All groups share one centre, and each spreads out both ways along 5 directions, with some noise.
In the rows, 128 means zero.
Known rows, each followed by its group:
[104 124  78 151 174  81 159 112] => Karu
[152  64 169 148 171 119 150 125] => zumun
[128 109 117 162 150 130  60 197] => Karu
[ 88 165 116 194 149 109 114 121] => padef
[113 100  76 143 125 114  94 179] => padef
[155  99 146  82 144 106 122 177] => padef
[128 145 166 134 139 118 105 155] => Dat
[151  96 151 120 169 165 150 101] => bezar
[141 131 179 140 172 112  92 171] => pevit
[130 133 151 135 152 110 100 173] => pevit
[145 103 161 148 146 137 117 136] => zumun
[107 104  69 146  74 141 119 131] => bezar
[145 112 153 120  94 150 110 142] => Dat
[ 88 179 115 153  93 129 101 134] => Karu
[119 109 119 150 181  84 173 105] => zumun
[ 96 140  90 133 110 119 132 125] => fazin
[ 87 164 149 170  84 155  78 153] => Dat
[100 141  90 124  85 109 102 172] => bezar
[109 112  87 169 172  99 133 132] => Dat
[133 118 145 102  73 137 138 124] => Karu
[151 122 108 140 196 117 118 134] => pevit
[107 162 136 125  92 125 149  98] => pevit
[149  86 137 121  76 172  90 158] => Dat
[114 113 105 152 128 125 149 101] => pevit
[120 127  79 177 134 161 142  69] => zumun
[136  94 127 134  61 183  98 140] => padef
[ 98 178 130 119 105  99 148 113] => Karu
[ 97 122  59 153 113 110 163  91] => bezar
[137 137 188 161  93 141 102 128] => bezar
[135 109 133 111  74 159 156  90] => padef
[131 169 141 124 165 106 130 123] => pevit
[118 143 128 106 144 121 138 130] => bezar
[150  76 131 139  93 172  68 183] => Karu
[138 162 213 116  87 148 119 120] => fazin
[162  50  98 122 108 156 118 145] => Dat
[127 147 171 153 108 113  86 167] => bezar
[194  78 187 135  63 131 125 118] => fazin
[159  87 140 143 123 109 116 150] => fazin
[156  68 134 174 205 128 132 123] => Karu
[146  99 143 128  98 161 129 112] => Dat
[138  94 101 156 146  90 152 114] => fazin
[102  97  55 153 149 112 111 162] => fazin
[133  81  96 137  90 160 124 121] => padef
[157 129 113 109 103 174  84 149] => pevit
[138  79 129 137 115 138 108 158] => zumun
[143  96 152 159 101 183 115 107] => padef
[131  73 163 123 133  91 182 118] => zumun
[150  33 161 128 113 132 154 137] => zumun
[105 100  81 160 145 153 120 128] => fazin

New rows, each followed by its group:
[153 103 183 183 152 144 124 104] => bezar
[108 157 153 138 162 121 109 151] => fazin
[126 122 104 130 129 121  96 169] => pevit
[120 138 110 157 149 123 125 118] => zumun
[140  58  88 118 125 119 169 114] => Karu
[124 146 163 166 174 110  98 155] => padef
[148  82 155 163 204 107 134 134] => zumun
[119  94 159 164 130 119 111 160] => pevit
[134 126 166 180 135 101  68 184] => bezar
[114 109 128 154  98 146 156  81] => pevit
[143 131 122 119  90 174 123 102] => pevit
[114 125 180 153  90 148 156  85] => pevit
[124 159 145 162 187 107 142  98] => zumun
[149 125 179  83  78 152 145 112] => padef
[139 175 102 107 161 115 120 127] => pevit
[113 123 107 177 185  93 105 157] => padef
[138  72 124 141 129 128 123 148] => zumun
[113 161 140  84 118 119 114 162] => bezar
[133  77 128 208 185 157 103 129] => Dat
[112 116 119 120  60 142 131 126] => zumun
[116 149 115 116  95 126 105 152] => pevit
[181  84 157 125  49 105 132 126] => fazin
[ 95 170 131 152 105 118 114 131] => padef
[120  82 122 117  98 109 148 146] => zumun
[115  79  90 142 155  80 162 136] => zumun
[147  99 180 160 153 141 115 136] => pevit
[142 126 196 133 136 129 136 121] => zumun
[119 177 177 111  70 122 132 118] => fazin
[130 109 124 105  67 153 120 136] => padef
[151 126 166 110 126 124 136 126] => Dat
[132 173 185 120 115 138 134 101] => pevit
[133  98 124 173 148 130 131 114] => bezar
[102 119  88 174  92 151 118 113] => padef
[108  98 151 181 138 121 181  71] => pevit
[157 139  95 117 163 145 105 132] => pevit
[119 122 133 183  82 134 123 108] => bezar
[117 104  84 143 144 134 173  79] => bezar
[113 115 114 124 112 104 128 151] => zumun
[102 144 109 129  95 133 165  83] => bezar
[114 172 148 129  91 145 115 119] => zumun
[147 116 155  87 120 119 115 169] => padef
[106 152 116 162 130 125  58 189] => Karu
[ 75 167 152 198  94 163  81 134] => Dat
[124 151 146 107  80 131 167  81] => Dat
[108 154  86 124 130  99 131 133] => pevit
[115 103 107 147  74 189 143  81] => fazin
[177 100 128 131 130 194  98 117] => pevit
[ 93  90 146 183 109 115 174  88] => pevit
[130 105 111 107  65 156 150 104] => padef
[108 123 114 145 112 122 140 119] => pevit
[114 122  89  83  95 151 133 141] => bezar
[136 107 139 149 136 151 151  86] => bezar
[ 85 137 165 137  25 140 142 110] => pevit
[ 98 127 119 148 139 181  94 146] => fazin
[128 171 197 103 125 120  97 167] => bezar
[145 101 147 128 122 163 108 141] => bezar
[156  92  87 141 168 147  98 143] => pevit
[ 89 198 135 170 132 124  80 150] => Karu
[134 139 162 140 115 155 109 121] => zumun
[115 122 110 119  65 162 137 106] => bezar
[128 114 160 124 109 121 149 120] => zumun
[135 118 148 132 135 124 134 127] => Karu
[142 116 165 135 120 157 124 119] => bezar
[169  86  95 148 192 143  96 148] => pevit
[ 94 128  86 207  53 114 137  85] => bezar
[112 149 148 119  75 161 104 141] => fazin
[137 152 179 128 101 114 154  95] => fazin
[114 116 123 129 163  70 131 167] => zumun
[146 102 163 170 153 148 141  91] => bezar
[129 146 173 102  78 163 112 136] => bezar
[139  99 161 181 145 166 122 102] => Dat
[139 115 151  85  97 191 150  93] => bezar
[102 145  78 113  49 145 126 120] => pevit
[141 131 136 116 123 136  68 194] => pevit
[136  68 167 156  90 164  90 165] => pevit
[104 185 127 129 163  79 158 105] => pevit
[124 129 135 136 131 130 140 114] => bezar
[135 139 151 163 194 114 130 117] => zumun
[165  42 115 139 147 159 141 115] => padef
